The first 6 rows are patterns. Each new row is the sum of 2 different patterns, raised or lowered, with some noise. Before adding, each is slid sideways (what falls off one end comes back at the other) and multiplied by a number that may be negative. Names go in the order of the patterns.
(in the rows, 128 means zero)
Known rows, each followed by the names of its patterns:
[130 145  94 107 140 106 131 149 150 103 120 121 128 118 129 140 108 132
 124 135 143 109 166 145 136 130 118 144 128 138 129 138 141 112 153 158
 130 115 105 140 124 101 163  93 136 143 147 134] -> z_662
[142 124 127 144 103 122 128 146 131 114 137 191 116 110 146  95 107 112
 100 132 157  86 155 114 119 107  95 131 170  98 120 149 145 138 114 129
 138 139 115 133 151 127 107 120 151 135 122 110] -> z_692
[147 133 120 161  78 145 136 144 146 133  98 133 116  89 153 121 118 104
 143 128 115 110 142 146 137  98  88 125 110 117 131 132 148 131 102 141
 136  79 113 122 128 157 124 118 134 128 122  96] -> z_10
[115 127 118 104 145 116 130 126 101 138 118 111 148 149 122 159 132 140
 121 122 124 123 102 129 147 105 151 125 116  90 112 142 119 136 124 118
 159 115 113 130 107 132 144 126 135 148 147 112] -> z_18
[100 158 140 105 101 137 126 109 122 139 144 154 113 161 159 126 141 138
 144 140 139 142 143 150 138 128 160 106 131 175 135 154  57 111 143 101
 126 122 118 129  82 116 123 180 134 145 138 140] -> z_557
[131 120 123 120 131 141  88 131 125 148  88  90 128 109 125 124 132 132
 130 156 108 141 144 110 135 146  99 107 134 122 176 141 118 162 131 150
 139 157 123 123 143  97 105 100 150 111 112 140] -> z_211

New rows. What belongs after each?
[ 86 126 129 140 127 133 148 107 117 121 124  93 129 116 100 101  79 140
  96  89 140 140 106 138 113 128 117  88 112 112 103  90 112  97 125 116
 108  87 103 124 125 113 120 122 132 105 110 102] -> z_18 z_211
[106  74  97  77 130 122  79  88 128  92  69  82  93  42  85  80 109 126
  56 131  50  64  83  41 100 154  83  63 104 107 105  70  93 116  87  80
  93 113 103  57 119 127 108  85  66 119  86  95] -> z_662 z_692
[178 154 173 135 145 160 133 138 143 152 160 150 148 178 137 159 137 171
 183 142 165 159 137 133 149 128 131 150 146 147 160 151 152 162 147 159
 140 132 154 174 140 139 141 139 140 157 133 151] -> z_18 z_211
[ 61  97 126  98  96 112 129  62  84 114  84  91 107  96  80  71  77  96
  80  98 106  73  94  84  91  99  76 136  92 117  98  58 110  83 143 106
  99 120  85 125 129  93 116  88 111  69  68 114] -> z_662 z_557
[ 95 113 101 110 113  97 116 102  90 114 109  87 102  88  84 117  85  93
  72  88  95 100 107  93 110 127 109  87 107 102 102 110 103 107 116 112
  88 115 100  97  78 125 111 107 109  92 109  95] -> z_18 z_211
[110 110 134 182  99 117 155 128 128 104 137 129 141 123 137 144 127 107
 121 159 115 127 110 152 101 114 147  98 119 133 149 133 120 153 171 125
 121 141 101 118 101  97 135 150 114 161 111 138] -> z_692 z_211
[133 144 131 169 149 186 129 133 117 141 154 147 166 131 146 166 142 152
 137 165 165 170 146 145 178 161 152 144 156 152 123 181 162 150 138 113
 174 144 121 191 137 153 186 165 163 151 157 124] -> z_662 z_18
[131 137 123 120 148 125 114 129 124 154 136 124 144 129 142 134 140 131
 107 136 126 114 120 102 105 124 116 122 122 116 119 103 121 103 146 124
 138 105 114 110 129 127 111 111 132 126 130 111] -> z_557 z_211
[100 112 128 134 135 106 163 154 128 137 126 127 108 138 133 147 134 129
 113 126 140 123 143  99 114 143 110 117 115 133 186 106 120 130 106 107
 107 126 111 122  97 156 139 109 117 128  99 188] -> z_662 z_692
[118  98 101  84  96 129  88  91  90 141 133  81  86  98  93  93 102 104
  92 118  76 100 110  59  77 112 116 112 103  58  93 105  71  77  91  95
  71 128  72  99 126 122 136  85  94 110  79  73] -> z_10 z_211
[121  89  98 103  63 121 102  89 100  96 125  83 108 105  98 103  97  82
 108 112  86 131 117 108 119 105 119  95 132  98 101  99  83  97  71  74
  99  99 100 120 109 109 113 102  90 104  87 104] -> z_692 z_211
[130  80 138  93 131 138 117  89 132 124  76  89 112 110 112 119 115 105
 106  92 110 121 117 102  91 115 122 106 122 105 124 133 120 114  94 114
 119 107  69 126 128  94 141 142 122 121  99  95] -> z_662 z_692
[100 113 121 130 109 121 117 171 100  86 142  62  89  96  91 121 126  83
 127 104 101  92  98  97 128  87 117 144 120 128 123  90 147 121  98 103
 123 111  87 130 149 111 126  97 115  91 132 131] -> z_662 z_692
[157 116 177 186 159 190 169 198 161 156 175 189 155 106 149 184 161 150
 115 173 162 104 133 139 205 163 162 159 174 132 160 162 148 137 147 143
 139 168 155 172 183 128 201 187 160 151 162 180] -> z_692 z_557
[109 109 131  74 101 115 158 119 114 132 132  93 157  99 111 100 133 123
 107  99 131 126 119 119 142 143 101 135 130 126 118 138 137 139 115 108
 123 137  87 121 160 135 141  51 112 133  72 108] -> z_10 z_557
[ 81 107 121  93 114 101 130 105 103 125  97  85  93  80  54 108  86 153
 117  96 140 130 123  92 154  76 100 127 108  94  62 131  82  87 121  79
 109 108  94 123 106  47 103  88  98  47  79 118] -> z_18 z_211
[111 131 170  93 162 141 105  98 127 122 102 143 123 157 166 111 143 130
 124 144 166 122 129 162 119  91  88 142 103  94 151 124 126 121  94 141
 130  79 150 148 143 135 103 145 110 119 122 125] -> z_18 z_211
[124  43 131  82  59  92  90  85  64 136 116  75 107  99  90  74  99  80
  98  88  97  99  86 126  91  84  98  88  79  50  77  90 112 100  72  95
  84  90  68  92 112  66  85  65 114 121  94 108] -> z_662 z_10
[112 104 154 105 107 145 137  97  87 119 146  97 106 101 131 176 107 116
 125  96 117 108 109 145 121 126 142 118 120 105  68 129 117 110 120  96
 153  91  99 141 107 151 125 108 111  97 111 139] -> z_10 z_18
[139 113 114 155 143 152 138 137 152 130 155 142 131 154 195 139 126 163
 112 116 145  95 137 198 103 178  68 112 127  87 134 163 100 127 117 141
 142 161 139 153 152 131 117 181 141  98 112 162] -> z_692 z_557
[105 141 121  97 137 117 106  96 134 141 116  90 151 118 121 140 137 155
 132 128 115 129  91 135 102 131 128 125 105 144 132 132 111 102 148 109
 118 125 162 128  96 133 126 134 115  91 141 146] -> z_692 z_18
[152 137 219 185 165 192 158 178 180 139 194 174 171 139 158 148 158 156
 188 124 167 187 181 170 142 184 176 163 164 152 167 145 135 147 168 156
 150 140 157 158 144 143 170 175 142 168 140 126] -> z_10 z_557
[139 120 140 129  89  99 124 108 111  53 127 118 111 149 130 157 160 132
  82 167 107 125 130 143 152 127  86 137 152 101 105 105 159 145 111 124
 133 117  97 121 136 107 118 110 115 149 111 115] -> z_692 z_211
[125 128 157  78 157 154 138 167 134 107 133 122  94 129 147 141 123 146
 158 113 137 135 144 160 113 128 147 108 106 139 106 140 125 129 145 147
 114 147 127 121 170 112 134 148 170 142 111 145] -> z_10 z_18
[151 130 148 140 135 166 128 122 148 130 132 170 145 130 162 152 165 147
 136 149 128 165 142 146 164 125 155 113 123 156 161 136 187 135 149 154
 152 136 147 131 152 163 118 156 150 119  98 134] -> z_18 z_557
[100 120 119  61  92  96 103  44  86  88  90  92  74 105  91  86 135 101
 105 136  81 107 107  68  75  99  71 135 122  68 143  95 105  76 108 109
  90 115  69  73 108 106  70  83  90 101 100  90] -> z_18 z_211
[162 196 149 151 174 145 158 139 163 159 134 148 160 143 130 156 115 138
 164 143 140 146 161 134 152 126 129 172 151 112 115 136 132 165 141 155
 171 129 170 140 169 141 132 158 169 116 122 140] -> z_10 z_211
[108 100 117 127 126 131 127 114 112 104 148 102 111 101 115 156  82 112
 111 110 123  87 111 118 105 102 130 136  96  83  96 131 143  98 117 144
  99 136 101 106  76 135 104  90 136 129  98 154] -> z_662 z_10
[107 118 136 105  76 131 128 123  87 126 151 108 122 126  89 101 110 124
  90 112 104 155 113  87 107 103 109  88  92  72 130  82 110  97  80  80
  53 113 155  66 128 149 149  99 106 122 107 122] -> z_692 z_211
[108 150 146 119  74  58 133  73  81 126 112 130 112  84 126 116  61  88
 105 118 125 142 104  84 116  90 155 154 110 145 151  78 145 124 182 150
 131  45 121  93  73 133 140  84  85 156 146 102] -> z_10 z_557
[ 88 122  76  71 100 101 108 113 120 101  98  59  74  96  87  83  76 120
  87 104  99  67 109 116 103  82 109 128  72  85 105  82 130  85  82 107
  82  91  99 115 128 122  93 102 109 108  80  94] -> z_10 z_211
[128  94 114 147 100 179 130 115 144 117 150 160 132 122 133 150 107 107
 110 153 120 111 140 140 120 116 115 139 136  91 128 137 143  93 105 115
 115 125 134 133 122 134 179 102 130 155  98 123] -> z_692 z_211
[115 137  76 133 129  75  76 115  81  86  96 120 119 126  97 152 131  87
 134 100 117 125 144 130 107 128 108 109 138  67 118 150 111 144  52  82
 120  82  93  84 110 115  74 106 123 130 121 117] -> z_18 z_557
[114 124 125 151 116 134 159  93 152 124 131 123 116 135 162 144 134 134
 129 122 107 103 144 153 106 147 131 126 110 122 132 160 111 117 159 121
 124 119 130 144 131 121 128 140 123 112 136 129] -> z_662 z_692
[150 113 134 132 132 124 131 146 139 116 158 142 116 120 142 214 165 133
 161 156 147 165 140 189 164 136 117 156 128 132 123 172 117 124 183 149
 137 155 170 158 142 139  99 147 124 106 145 150] -> z_662 z_557
[141 184 128 112 170 160 170 106 123 153 147 132 152 175 148 130 162 156
 164 150 120 165 157 128 151 127 135 182 170 144 160 154 218 143 150 161
 114 142 107 106 131 192 100 158 139 142 124 115] -> z_692 z_211
[130 143 124 121 119 125 151 139 155 144 139 120 121 127 123 150 123 126
 157 127 148 144 114 122 120 134 127 114 158  91 129 145 121 159 120 135
 100 106 132 128 129 146 164 100 127 130 138 119] -> z_662 z_10
[136  51 143  93 105 137 109  83 111  95  80 126  98  92  91 132  91 127
  97  88 127 104 160 105 107 127 112 129 131 134 164 112 135  76  74  94
 106 106 169  89 104 148 143 102  99 149 133 102] -> z_10 z_557
[125 113  95 134 115  62 127  86 110 136 133 113  98 114 100  95 130  86
 117 137  78 137 113 109 125 108  72  96 115  97 126 112 123  75 131 110
 101 119 106 126 127  74  70 109  73  98  96 117] -> z_10 z_18
[107 120 112 133 166 108 126 114 115 114 107 138  98 125 116 103 119 102
 113 141 136 109 122  71  95 135  84 112  88  98  99 102 110  98 145 143
 131  98 124 130 100 107 131 104 108 113 111 156] -> z_662 z_211
[121  85 102  94 138 105  83 139 192  99 122 137  86  85  91  83 115 120
  73 152  80 122  89  68  91 138  96  97 134 129 117 123 103 108 124  82
 119 149 111  95 123 151 109  95  95 117  90 122] -> z_692 z_18
[ 73  82  78 116  72  89  96 134  90  58 122 129  86  84 146  72  60  79
  53  93 124  15 131  88  78  84  54  79 131  55  67  95 121 109  77 100
 122  82  90  93 117 113  67  94 131  75  68  77] -> z_692 z_18
[104 150 144 115 128 157 123 127 121 105 167 133 123 161 138 164 141 138
 139 137 112 108 113 118 168 123 114 149 137 125 117 140 145 139 126 106
 145 156 118 115 141 102 136 127 111 152 127 148] -> z_10 z_211
[101 133 135 144 151 154 138 124 159 113 135 163 155 128 132 154 156 136
 152 138 126 174 140 150 123 122 141 125 158 141 142 167 144 137 140 145
 156 145 145 169 133 142 168 122 127 142 108 150] -> z_662 z_18
[132 144 152 141 133 151 140 169 138 122 146 129 194 160 140 152 148 167
 147 112 182 165 146 147 157 150 161 141 145 164 128 168 159 157 172 156
 122 164 149 123 140 125 146 152 138 136 149 142] -> z_692 z_557
[146 184 163 146 185 208 159 154 159 118 148 125 134 156 189 127 187 153
 168 138 117 177 176 135 159 209 183 156 157 152 175 179 125 174 185 154
 156 152 168 161 145 129 156 169 173 175 146 172] -> z_692 z_18
[ 92  72  67 100  80  52  92  86  86  71  98  86  69  87  94  97  84  63
  72  78  42  86  99  74 117  94  79 107  85  46 101  68  86 106  93  98
  82  64  99  73  87  79  79 109  54  92  82 102] -> z_692 z_10
[134 141 146 132 122 156 170 162 154 151 136 127 150 129 143 156 142 136
 167 164 144 142 119 143 158 120 129 139 158 138 126 145 117 170 126 131
 143 118 118 158 147 158 155 130 159 130 174 128] -> z_662 z_10
[129 149 135 127 128 138 119 134 117 143 134 128 132  80 111 118 121 138
 120 140 127 117 131 124 123 108 105 126 152 149 117 135 150 101 144 132
 117 111 143 101 124 160 153 132 154 114 118 109] -> z_662 z_10
[169 147 158 151 145 139 143 137 163 153 142 178 167 138 150 169 175 168
 156 161 166 132 136 151 114 161 130 142 160 146 133 179 161 132 164 104
 143 164 154 156 129 152 128 153 156 119 177 174] -> z_18 z_211
[103 122 101  89  99 107 105  99  96 110 100  95 105 109 123  70  99 130
 108 106  52  85  97  93 100  92  83  99  71  79  61 136 111  94 117 116
  84 132  99  63  98  86 101  88 101 126 104  92] -> z_692 z_557
[ 86 149 112  88 177 152 128 148 155 148 121 114 145 143 120 114 124 114
 146 127 124 104 138 157 104 159 144  87 155 120 124 160 114 133 162 133
 137 132 175 125 120 164  84 129 163 137 154 139] -> z_10 z_18
[ 97 143  67 111 153 140 112 139 151 107  93  99  91 109 104  85 124 102
  86 113  97  90 127 123  98 139 125 100 132 112  74 104  71 179 150  82
 165 122 109  92 100 172 121 130  69 107 132  95] -> z_18 z_557
[151 123 172 121 142 138 178 135 149 154 123 137 152 105 156 162 151 111
 127 141 137 126 136 158 117 136 138 155 162 111 171 157 155 131 133 154
 127 160 141 148 147 123 167 159 116 133 132 143] -> z_662 z_692
[152 148 130 142 118 156 109 136 152 112 159 152 124 110 139 142 138 150
 150 121 172 140 138 139 117 138 163 157 147 165 160 126 125 131 129 128
 147 127 163 146 120 148 119 125 162 156 139 169] -> z_10 z_18
[126 134 137 122 169 119 155 128 114 115 150 140 131 158 147 143 156 132
 134 145 121 145 168 134 140 149 165 132 127 129 139 122 157 145 127 134
 120 159 136 121 157 190 131 152 159 136 125 127] -> z_692 z_18
[148  95 128 117 140 131 131 140 151 133 113 143 127 109 130 182 136 126
  76 101 138 105  91 118 127 120 108 110 103 162 121 114 112 145 113 143
 137 123  94 138 120 107 134 119 138 151 100 127] -> z_18 z_557
[113 119 110 190 109 117 151 134 133 136 104 109 120 133 124 123 126 144
  98  93 100 135 123 125 144 127 108 132 127 139 135 149 143 148 106  94
 141  90 129 112 139 134 114 149 176 125  92 127] -> z_662 z_18
[114 151 132 109 145 185 105 101 154  96 108 112  99 127 147  98 147 113
 116  98 108 104 155  94 115 146 133 136 109 130 129 127 124 119 135 124
 113 133 141 133 131  88 151 115 116 134 102 118] -> z_662 z_692
[ 96 112 115 104 113 122  98 105 118  85 113 125 108 124  37  79 111  69
  88  89  91 100  70  87 106 128  89 120  92 104  84 134 110  73  89  97
  90  94  78 110 114 114  98 114 110  98 103  99] -> z_18 z_557
[153 148 167 176 134 136 144 173 163 114 154 169 166 156 148 139 136 169
 145 136 144 154 166 150 109 150 173 131 181 185 156 183 160 105 172 127
 148 154 159 188 148 114 183 176 128 118 156 146] -> z_692 z_18
[113 129 166 156 156 129 146 154 143 141 153 167 131 110 139 160 132 153
 110 160 142 144 155 118 143 125 148 147 115 153 212 131 109 152 100 118
 121 113 145 158  99 164 129 138 111 127 153 183] -> z_662 z_692
